There are 9 hidden switches. A switch that is on adds its own fixed numbers to the row, and there is some noise. The rows also spread widely along 12 directions, which tell nothing about the answers.
Known rows, each followed by its switches (1 for on, 0 for off):
[ -1.2  -1.0  17.7   9.5 -10.1 -12.2  13.2   8.4 -27.4  23.3  -5.9 -13.0
  12.9   4.1  19.0   6.2  12.4 -15.2 -24.3   9.9  -0.8   8.2  -2.1  -5.5
   7.7  21.1 -11.2] | 0 0 0 1 0 1 0 1 1
[ -7.2 -11.6 -20.5  -5.8  -5.9 -10.2  11.5  -9.7  -1.8  -9.8 -12.4   4.5
 -14.0   0.4  15.2 -34.3 -18.7  11.3 -21.3  -4.2   9.6  -6.8  19.2  -6.8
  -2.3  -8.1  -4.7] | 0 1 0 1 1 0 1 0 0
[-12.9   5.8   3.7   7.6   1.9 -22.0  21.1   3.9   4.3 -10.6  -6.0  -9.3
  21.2 -20.0   7.4  -3.6  -5.9  11.6 -11.3  29.9   2.8  -4.4 -33.2  12.1
   3.5  25.8 -12.6] | 0 1 0 1 1 0 1 1 0
[  3.0   0.5  -7.3  -5.6   8.9   9.0  -8.4 -10.8  33.8 -12.1  -8.0   1.3
  -2.2 -14.8  -1.7  -2.6 -12.5   6.9 -21.8  -7.8  -1.4   2.4 -13.7  -6.4
 -10.7  -0.2  -0.4] | 1 1 1 0 1 1 0 1 0
[ 11.2 -24.3   1.3   2.4   5.5  18.0  12.2   4.3  -7.3  -5.3  22.8  17.9
  -0.1  15.4 -12.6  -5.4  -3.3  11.5  22.7 -13.5  -0.8 -16.4  14.4  -7.2
   1.0 -19.6   8.1] | 0 0 0 1 0 0 0 0 0
[-17.4 -30.6   6.0   7.7  -5.1   5.0  13.3   3.3 -11.9 -10.1   5.8   7.4
   9.1  20.0  -7.4 -26.7 -16.5  24.9   9.0 -16.5   4.7 -29.4  17.7 -11.3
  28.1 -23.3 -15.5] | 0 0 0 1 0 0 1 0 0
[ -5.9  14.8  -6.7  -3.1   4.8  32.4   0.8  -1.5  16.8 -26.9 -21.9  14.4
 -10.7  -7.9  21.1  -8.6   0.8  -5.0 -18.9  -2.9 -10.6 -17.8  -4.3 -15.7
 -22.9   2.7   7.0] | 1 1 0 1 1 1 0 0 1
[  6.3 -14.8   9.5  11.0  17.7   4.7   3.4  10.4  -8.0  10.3  12.9 -19.1
  -1.4   1.2  -4.2 -12.8  -7.5  17.5 -11.8   3.4  10.1  15.0  -8.6  12.1
  17.1 -13.4  -7.5] | 0 0 0 1 0 1 0 0 0
[-25.4  -5.4 -17.5  -1.2 -15.9 -18.7  -2.7 -14.2  -7.7  -8.3 -13.5   6.4
 -12.9 -10.1  19.7 -26.1 -10.6  14.0 -18.7  -1.2  -9.5 -14.1  14.3  -6.3
   5.3  -7.2 -15.4] | 0 0 1 0 0 1 1 1 0
[  0.9 -16.4   4.0   8.8  17.7  21.6  22.1  15.3 -15.4 -14.1  15.6   3.0
   4.2  13.1  -6.5 -16.6   4.7   4.4  -2.7  -9.8  10.0  -3.4   1.4  -3.9
   9.3 -11.4  12.2] | 1 0 0 1 0 1 1 0 0
[ 23.0   2.6 -11.2 -10.6  -9.7  12.9  -8.6  -1.1  21.6  13.9  -2.8  14.1
  -2.0  -7.0  12.3   5.2   7.8 -26.9 -15.0 -13.6  -6.6  13.1   3.6 -11.5
 -35.1   4.6  12.5] | 1 0 0 1 1 0 0 1 0
[-11.2 -14.6   8.9   5.3  -4.6  -5.1  24.1  11.5  -0.7   8.3  16.6 -14.3
  18.0  -3.9  -9.8 -21.2  -1.2   6.2  -1.8   3.3  13.3   2.5 -21.6   1.8
  13.1  -5.8  -3.2] | 0 1 0 1 0 1 1 1 1
[ 15.2  -7.0  -9.9   1.2   9.3  24.0  32.4  15.0  -6.0  -4.3  11.6  -0.3
   0.9  -1.2   7.4 -20.3   9.7  -7.4  -9.3  -7.0  10.0  11.1  -5.3  -6.2
 -15.5 -13.8  23.5] | 1 1 0 1 1 1 0 0 0
[-26.7  -3.0   5.9  -4.2  13.8  -4.0   4.9   0.0  15.7 -15.7  -7.8   5.6
  17.6   2.7 -15.2   7.3   1.3   3.5 -32.8 -26.4   7.5  -0.6  11.4 -13.5
 -10.1   8.1  -4.2] | 1 1 0 1 1 1 0 0 1
[-34.4   6.0  12.5  22.0  17.4   2.7   8.4  18.5 -13.1 -16.8  15.8  -9.3
  -0.8 -22.8   6.8  -4.2  13.8  25.3  -0.3  20.4  -8.5  -6.7 -14.2  19.2
   3.2  -7.6  -3.0] | 0 1 0 1 1 0 0 1 1
[  8.3 -18.7  -3.8  -0.4   8.8 -42.5   6.1  -1.2   8.6  23.2  -1.1   2.1
  15.4   2.2  -6.5  22.0 -15.7  10.4 -21.9   8.7   4.9  14.2   8.5   2.2
  -3.3  18.8 -23.0] | 0 0 0 1 1 0 0 0 1
[ -7.4 -12.9  -8.1   4.5  -3.5   8.7  26.5   7.2 -37.3  -5.1  21.8  23.2
  10.0   6.6  -3.1  -7.0  10.8   3.1  17.7  -4.4 -18.5 -22.1   5.0  -9.5
  -6.5 -10.0  18.9] | 1 1 0 1 0 1 0 0 1
[-40.0  14.1 -14.8  -9.4  -9.7 -17.0  28.5  -3.5  22.0 -21.7   2.3   6.6
   0.3 -25.0  -9.2 -21.5   2.0  11.2  -2.6  -7.0  13.2 -13.5  -4.7  -7.8
 -28.9  -7.4  10.5] | 0 1 0 1 1 1 0 0 1
[-29.6   8.2  -2.4   4.4   3.9  -2.3  10.5  -3.7   6.3 -23.8  15.6  16.3
  -6.0 -15.7 -11.7  -3.7   3.2  10.8  13.2  11.2   1.1 -25.5  -9.6  -1.8
  -6.1   5.5  14.2] | 1 0 1 0 1 1 1 1 1
[  0.3  -6.7  -4.4   6.2 -20.2  13.2   6.3   0.0 -12.2  13.9   2.8   5.9
  19.9  -5.3   7.6  -9.8   5.6  -4.7   9.0   1.4 -24.0 -16.8 -21.1  -8.4
  -1.2   3.4   9.0] | 1 1 0 0 1 0 0 1 1
[  3.9   9.6  -5.4  -7.6  -7.2  -6.9   0.6  -8.6  21.0  -2.0   1.9  13.4
   2.6 -16.2  -4.1  11.4  -5.4  -8.9   2.5  23.3  -5.6 -10.0 -24.1   0.9
 -22.4  29.1   6.9] | 0 0 0 1 1 1 1 1 1
[  8.2 -10.7  -6.6  -9.9   8.4  -8.8  -6.5 -12.5   2.4 -11.1   7.2  30.7
   5.9   2.1 -15.7  20.8 -12.4  -0.2   1.0   3.5 -11.9 -16.2   3.5  -4.5
 -13.2  23.7   5.1] | 1 0 0 1 1 1 1 1 0
[ 26.7 -10.9  21.0  16.6  17.6  26.0  -6.6  11.1  -4.0  14.4  16.4  -7.6
   2.2   0.7   2.8   9.7  -8.5   2.5  10.0  38.6  -7.0  -3.0 -34.2  12.7
  17.9  14.3  -4.2] | 1 0 0 1 1 1 1 1 1
[-21.9  13.6  -2.7   8.8  -1.7  17.9   5.1   5.3  -7.7  -9.8  -2.8  -1.3
 -20.8 -17.1  26.7 -31.7   8.8   8.2  -8.8   4.9  -7.5 -11.4  -9.2  -0.9
  -7.9 -17.9   4.2] | 1 1 0 1 0 0 0 1 1
[-20.9   5.5 -12.8   3.4   8.4 -28.7  27.4   3.2 -10.1 -11.5   6.7  -4.5
  25.6 -23.3 -12.0 -10.9   1.0  21.4  -8.6   8.7  -6.6   2.9 -36.0  11.7
  -1.9   6.7   5.9] | 1 1 0 0 0 1 0 0 0
[-13.2  11.0   8.8   8.9  21.8  -4.5   2.3  10.6  22.2 -11.2   6.0  -5.4
  -2.0 -28.2   7.1   7.3   0.3  21.1  -6.5  18.2   2.3   2.4 -18.5  14.2
 -10.2   2.5 -13.9] | 1 1 0 1 1 0 0 1 0
[-39.3  -5.6   2.4  26.2  14.1   0.5   7.1  26.9 -18.0  -5.0  15.0  -7.4
  -8.9 -21.9  22.8   0.7  20.4  29.8  -1.8  14.6 -17.5  -0.4  21.7  13.6
   2.5 -29.5 -19.8] | 0 1 1 0 1 1 0 0 1
[ -8.0   4.5  -5.4 -11.0  -9.4   3.1   3.7  -7.8  32.0 -13.3   2.9   7.9
 -11.5 -11.7  -1.8  -9.4   2.6 -10.2  -2.0 -11.6  17.4  -3.6  10.6 -11.2
 -23.2   1.5  12.8] | 0 1 1 0 1 0 1 1 0

New rows, each followed by its switches (1 for on, 0 for off):
[  4.2  11.7  16.8   4.1   9.5  21.2 -33.2   2.5  29.5  18.7   1.1 -24.6
 -22.5 -16.4   8.5   1.1   6.8  -9.7 -28.2  -7.5  15.0  29.4   1.8   2.5
  -5.5  -4.6  -2.5] | 1 0 1 0 1 1 0 1 0
[  9.9   6.8  -7.5   5.1  -5.8  11.4 -11.8  -7.4   2.1  13.8 -15.1 -12.6
 -32.8  -9.3  33.7 -23.0 -11.3   1.1 -18.8  17.9  -2.0   2.5  -3.8  -2.0
   3.8  -6.7  -9.3] | 0 0 1 0 0 1 0 0 1
[-11.0   4.3  -7.4  -1.2   0.5 -42.3  11.5   0.5  -7.8  23.4   2.4 -15.3
  -4.7 -11.3   4.7 -12.7  -1.4  -4.9 -35.7   9.8  23.5  30.4   5.8   8.3
  -8.4  17.1  -1.3] | 1 1 0 1 1 0 1 0 1
[ -3.6 -12.4   2.3   0.9 -10.1   6.5  12.7  -4.9 -18.5   4.2  -9.8   4.7
   2.8  20.8   7.6 -23.9  -2.5  -7.1 -20.5 -23.3   7.0 -12.4  12.3 -24.1
   9.2  -3.3   2.5] | 1 0 0 1 0 0 0 1 1
[-21.9  15.9   3.5  17.3   1.9  -1.7  24.6  28.4  -4.3   0.4  -0.2 -11.5
  13.0 -22.3  23.0   3.5  29.2  -2.0 -13.2  18.5  -1.8  10.0 -13.6   9.4
 -17.8   4.1  -1.8] | 0 0 0 1 1 0 0 0 1
[-28.6  -2.9   2.9  -2.0  -2.3 -28.7  -7.0 -12.0  23.6   4.7   7.7   2.6
 -13.8 -13.8 -11.7  -4.1 -13.7  24.6   4.3   1.7  11.7 -12.9  11.1   0.8
   0.9  -4.1 -13.9] | 0 0 0 0 1 0 0 1 1
[ -6.9 -12.1  -3.3   0.6  -0.4 -14.9  34.8   0.3   1.5   5.8  17.6   5.7
   9.2  -3.1 -11.6  -7.7 -10.2  14.9   7.7   2.0  15.4  -9.3   2.4 -11.2
  -2.4  -6.3  -1.1] | 1 1 1 1 1 1 0 0 1
[  2.2  -4.2   8.3   3.1  17.3  -5.1   5.3  -8.0   4.7 -18.6  -8.5   1.5
  -5.2   1.0   2.7   4.0 -16.0  16.3  -4.0  14.6   7.9 -16.0   1.0  -1.1
   8.2  18.6  -9.1] | 0 1 0 0 1 0 0 0 0
[ 14.2   1.3   9.3  -7.7 -11.2 -22.9 -20.5  -8.8  10.8  41.1  11.8 -15.3
   4.9 -13.3 -11.7   7.0  -9.9  -0.9  -4.3   6.5   5.0  21.7 -11.7  11.1
  -6.3  14.1  -7.9] | 0 1 0 1 0 0 0 0 0
[-28.4   2.6   3.2   3.2   1.3 -12.2  18.4   1.1 -17.9  -4.7  23.9  -5.2
 -19.2  -9.5  -7.8 -22.4   5.3  15.2   6.6  -2.1  21.8  -4.4  18.6   3.7
  -3.2 -15.0  13.5] | 0 0 0 1 1 1 0 0 0
[-10.9  13.1   1.8  -1.3 -25.2  16.3   7.3   6.7   9.2   3.8  -3.5   4.3
  -2.0 -10.7  19.1 -12.6  11.2 -17.5   6.1   7.6  -0.1 -14.7   0.0 -11.7
 -20.3   5.5   5.4] | 0 1 0 1 1 0 1 0 1
[  2.3   0.3  12.4  -4.6 -13.0  16.7  -3.2 -10.3  18.1   3.5  15.1   5.5
 -26.8  -2.2  -4.0 -18.5 -19.1   5.0  31.4  16.7  14.8 -31.5  -9.1  -5.9
   5.4  -4.6  -0.8] | 0 0 0 1 0 1 1 1 1
[ 21.7  -3.5   3.8   2.3   6.6  -9.5 -15.9  -5.8   5.3  26.0  -5.1  -7.9
  -4.7  -4.3  11.8   6.8 -15.7  -0.1 -24.8  18.0  -3.8  13.7 -12.3   3.1
   0.4  19.5 -11.9] | 1 1 0 1 1 0 0 1 1
[-12.0  -1.4   4.0  12.5  11.5  29.9 -15.1  19.0  -8.0  -9.0   9.1   5.2
 -10.5  -1.8  10.7   0.1  31.6 -15.1 -13.3  -8.5 -14.4   9.7   5.2   7.0
  -9.7  -6.4  17.9] | 0 0 0 0 0 0 1 1 1
[  0.1  -2.1  23.7  11.6  -4.8  25.3  -7.4  -4.2  -9.2  -2.9  -0.8  -1.5
  -8.9  11.2  10.8  -6.0 -10.3  -0.2   8.2  20.0   3.8 -30.4  -3.2  -9.5
  20.6  12.9  -5.4] | 0 0 1 1 1 0 1 1 1
[ 19.6   3.3  -4.0   5.7  27.2   8.9  27.4  -2.5  20.0 -22.0 -11.8  -0.7
 -15.7  -5.5  21.1 -10.3 -18.7  11.5 -21.6  24.0  15.6  -3.2 -20.0  -6.2
  -5.7   8.8  -2.4] | 1 1 1 1 1 0 0 1 1
[-10.3   4.4  -8.7   6.7  13.2  -9.1  34.5  10.0   1.7 -10.6   7.9  -3.6
  13.8 -18.9   0.2  -2.0  15.5  -0.7 -20.8   5.4   4.4  13.0 -21.2  -0.1
 -14.9   7.1  15.8] | 1 1 1 0 1 1 0 1 1
[ 10.6   2.2  22.0  -1.8  23.9  12.5  -4.8   9.0  26.5  11.3  19.7 -17.4
 -26.4  -6.8  -8.0  -1.0   1.7   0.1   0.1  -4.0  35.0  21.4   7.9   2.5
  -4.0  -6.1   3.1] | 1 1 0 0 0 1 0 0 0
[ 10.6  13.4   5.9  -8.3  11.6 -27.4  14.3 -15.1   2.5 -10.7  -4.1   2.8
  -1.5 -11.6  -2.9  21.9 -12.7  -1.2  -1.6  33.7  13.0  -9.8 -14.8   1.9
  -8.7  50.6   5.4] | 0 1 0 0 1 1 0 0 0
[  0.8   8.1  10.5   9.5  -8.2   9.0 -11.3   5.4  17.0  17.6  -1.0  -7.6
 -18.4 -13.4  23.2  -5.7  -9.6   5.0  10.1  34.4   2.0  -8.5  -9.1   8.0
  -0.1   2.2 -19.8] | 0 0 0 1 1 0 1 0 1
[  3.1 -12.6  -0.6  -0.9  -3.3 -21.9  14.1  -4.8 -17.0  16.4  19.6   4.1
  23.0   2.1 -19.4   5.1  -5.7   4.6   1.5  -4.2   3.9   1.8   0.8  -4.2
  -1.2   9.7   8.4] | 1 1 1 1 1 0 0 0 0
[ -1.1   6.6  10.1   8.7  21.9   8.1  -6.1  -4.8  -5.9 -18.2   7.0  -6.2
 -20.0  -7.2  -1.9  -8.5  -2.0  12.8  -3.8  13.5   5.3  -5.3 -19.7  13.0
  10.3   8.4  12.6] | 0 0 0 0 0 0 0 1 0
[ 20.0   8.4   9.8   3.9  13.0   0.3  12.7   0.4   8.9  -3.6 -18.4  -1.4
   8.5  -5.9  16.9  19.2  -9.9  -1.5  -7.4  32.0   1.0  -9.4 -24.1  -3.6
   1.1  38.0 -12.1] | 1 0 0 0 1 1 0 0 0
[-22.6 -12.9  10.7  13.9   6.2  -0.6   7.9   9.1  12.8  -6.0  15.7   0.5
  13.5  -9.2 -13.1   3.9  -1.7  28.1  12.3   3.5  -5.0 -15.2 -13.2   1.4
  13.4 -15.0 -16.3] | 0 0 1 0 0 1 0 1 1
[ -4.6  15.4   3.1  -4.9 -16.1 -24.4  -1.3 -16.2   0.5  20.1 -14.1 -11.2
  -3.1 -11.2  12.9  -8.1  -2.6 -12.9 -25.7   5.9   6.7   6.5 -11.8  -9.0
  -4.2  25.9  -2.0] | 1 1 1 0 0 0 0 1 1
[-12.9   3.7   0.5  -5.8  -3.9   5.2 -13.6  -5.5 -17.8   2.5  22.4   9.8
  -6.3   3.8 -22.1 -13.4  12.1 -13.5  -1.1 -23.6   7.2   4.2   9.5   0.0
 -12.6   1.3  34.5] | 1 0 0 1 0 0 1 0 0
[ -3.5  -8.8   9.0  14.9   2.6   3.1   9.5   5.5 -14.9  15.0  18.3  -3.8
 -15.9   0.0   9.9 -17.9  -4.2  16.5   8.7   8.6   7.5  -8.6   5.3  -2.0
  14.0 -21.1  -7.4] | 1 0 1 1 0 0 0 1 1
[ -6.1   2.2  23.2  -3.0  17.1  -5.3   8.8 -13.8  -3.2 -22.0  19.5   0.0
 -11.9  -1.6 -23.5   3.3 -13.0  14.8  10.6   9.2  23.9 -19.4  -5.7  -1.4
   8.6  16.6   9.8] | 0 1 1 1 0 1 0 1 0
[ -1.3  15.2  16.5   1.6  15.7   6.0  -7.4  -0.8  -0.2 -22.0  -1.3  12.0
  -8.4  -6.1   3.9  24.4   9.2  -4.6  -3.8  11.3  -4.0 -11.5  -3.8   2.9
 -13.1  26.7   5.9] | 0 0 0 1 0 0 0 1 0
[-32.1  30.2   8.7  -2.6  -5.5  -6.3 -18.6 -15.4 -13.9  -4.6  -3.0   6.9
 -26.6 -13.9   2.2  -1.1   9.4  -4.9  -2.0   6.0  -1.9 -19.4   7.3  -4.8
 -10.5  19.4  13.9] | 1 0 0 0 0 1 0 0 1
[ 14.8 -28.9   8.2  10.3  24.1  12.8  11.5  16.2   8.6  12.7  22.5 -13.3
   3.1  11.7 -12.8 -13.7  -5.0   3.3 -18.0  -7.0  22.6  23.9  -2.1   2.8
  11.2 -10.9   3.2] | 1 1 0 1 1 0 1 1 1
[ 11.5   3.3  18.5  13.3   3.7  14.7  -6.3  -1.2 -26.4  11.9   5.9 -18.7
 -25.5   2.1  23.2  -6.8   7.5 -11.3  -9.1  15.4  13.6   5.4   7.6   1.1
  12.4  11.0  12.0] | 0 0 1 0 1 0 0 1 0
[ -8.7   7.1   5.1   7.2  14.2   2.3  22.3  12.4  23.5  -8.5  24.2  -2.8
  -6.3 -24.0  -7.1  -4.1   1.7  20.9  26.4  16.5  17.2  -7.4 -18.0   7.4
  -9.3 -10.2   3.5] | 1 0 0 0 1 1 0 0 0
[-19.2   2.7  10.0  -3.6   0.1   6.5 -17.6 -24.0   2.5 -14.4   6.4  -2.8
 -11.1  -1.0 -29.8 -18.9 -18.7  18.2   6.5  -7.1  11.6 -25.9  -7.8  -1.8
  14.4   4.5  16.0] | 0 0 0 0 1 1 0 0 0
[  1.7  14.1   4.4  -8.4   7.2 -12.2 -16.9 -24.8  -4.1 -12.6 -13.0  20.7
 -14.0   2.8  -0.4  14.3 -13.5 -13.1 -17.4  18.2   0.3 -20.2  -1.3  -6.9
  -8.0  51.2  10.1] | 1 0 0 1 1 0 1 1 1
[-30.7 -14.1   6.4  14.0  -2.7  23.7   9.1  15.9  10.6  -6.8  -3.4 -12.8
   0.3   3.2  12.9 -31.1   8.2  12.5 -26.7 -29.4  11.1  -0.2  18.6 -14.0
   7.8 -39.9 -12.0] | 0 0 1 1 1 0 0 1 1
[  8.8  19.5  -1.6   9.1   2.6   7.7  -0.1   6.5  21.0   8.5   2.8   1.1
  -9.9 -31.5  22.5  13.8   5.1  -1.3   6.5  36.7 -14.8  -1.0 -31.8   6.4
 -17.9  10.0  -3.4] | 1 0 1 0 1 1 0 1 1
[-37.8   4.8  13.6  12.6  14.1 -16.3  16.3  21.3  26.2 -20.2  -0.4 -15.0
  14.2 -24.9   5.1   2.6  12.5  16.5 -14.9   9.2  14.5   6.2  -6.9  12.0
  -1.1   4.6 -21.6] | 0 1 0 0 1 0 1 1 0
[-10.1  -7.9  27.0  12.6   9.3  12.4  25.1  10.5   1.8 -20.8   2.6   4.6
  16.7   7.7  -1.3  10.3  -5.8  21.2  20.3  12.5   8.7 -37.4  -2.2  -8.0
  15.1   8.9 -16.8] | 0 0 0 1 1 0 0 0 0
[ -0.3   5.0  -5.6  13.6  19.5 -16.3  44.1  19.7   3.7  -6.9   6.7   2.3
  -5.9 -18.5  23.5   1.2   7.2  11.2  -5.4  31.4  11.4   3.6 -11.5   4.6
 -15.8   2.2  -7.2] | 1 0 0 1 1 0 0 1 1
[  8.6   6.5  22.8  14.8  19.9  29.9  16.6  24.1  20.3  -8.3   9.5 -12.2
  -3.5 -14.2  18.2  13.9  12.1  -1.4  -0.8  25.4   7.6   2.3 -18.9   3.6
  -8.4   1.3  -5.3] | 0 1 1 1 1 1 0 1 1
[  3.3  11.3  -7.5  -4.0  10.4  15.5  12.5   2.4  31.1 -30.6   1.6  25.3
 -23.4 -17.3  14.7   2.9   6.5   0.9  15.1  13.1  -4.8 -21.4  -8.9  -5.3
 -29.9   1.4  11.3] | 0 1 0 0 0 0 0 1 1
[ -1.5   1.8   8.9  -7.9  13.7 -12.3  11.1  -4.6  18.1 -24.3  -9.9  16.0
   9.2   0.0  -5.4  15.1  -1.4  -7.4 -10.5   0.0  10.8 -10.6  -3.1 -10.5
  -7.6  35.0  -0.6] | 1 1 0 0 0 0 1 1 0
[-45.7  13.1  17.7   6.5 -15.0  11.5  -1.3   3.0  -2.5 -10.8   7.6  -7.0
  -4.4 -13.6   0.9 -20.3  17.2   7.0   3.9 -14.0   7.1 -18.6   7.6  -3.7
  -3.0 -14.2   5.6] | 0 0 0 1 1 0 0 1 0
[-19.7  -4.3  -1.7  -0.7 -16.6  -1.8   3.7   7.3  19.4  14.0   8.6   2.5
   5.5 -10.0  -2.2 -11.0   3.1   7.8   3.0 -13.5  -2.6  -2.4   4.5  -6.0
 -12.4 -23.5 -11.5] | 0 0 0 1 0 1 0 0 1
[-14.8  -4.1  15.1   2.6  -3.8   6.2  -6.7  -7.8 -31.6   0.4  21.8   7.4
  -7.7   0.6 -10.0  -5.1   3.9   6.5  22.5  -2.0  -7.3 -24.9   5.2  -2.3
  11.7   1.9  13.5] | 1 1 0 0 0 1 0 1 0
[-11.5  -1.2   7.4  25.8  31.1  18.2  -4.5  30.1 -15.8  -4.2  15.2  -8.4
   7.4  -9.0   6.8   5.4  28.5   1.7 -29.0   4.5 -14.8  27.8 -16.9  20.1
   1.6  -6.8   6.9] | 1 0 1 1 0 0 1 1 1
[-34.8  -7.1  -2.7  -5.0  -3.8 -11.2  -7.6  -7.3   1.3 -12.8   2.8   4.2
  -0.2   5.0 -20.5 -15.3   4.6   1.5 -19.9 -34.0  15.0   0.8  30.6  -7.1
  -3.4  -1.4  12.2] | 0 0 0 0 1 0 1 0 0
[ 16.5  -4.0 -14.2   4.7  12.7 -12.6   0.2   6.4   5.1   3.5   2.5  23.8
  -4.6 -12.9  23.2  38.0   7.0  -3.8 -12.8  20.8 -22.9   8.3  10.1   3.2
 -30.6  15.0  -7.9] | 0 0 1 1 1 0 0 1 1
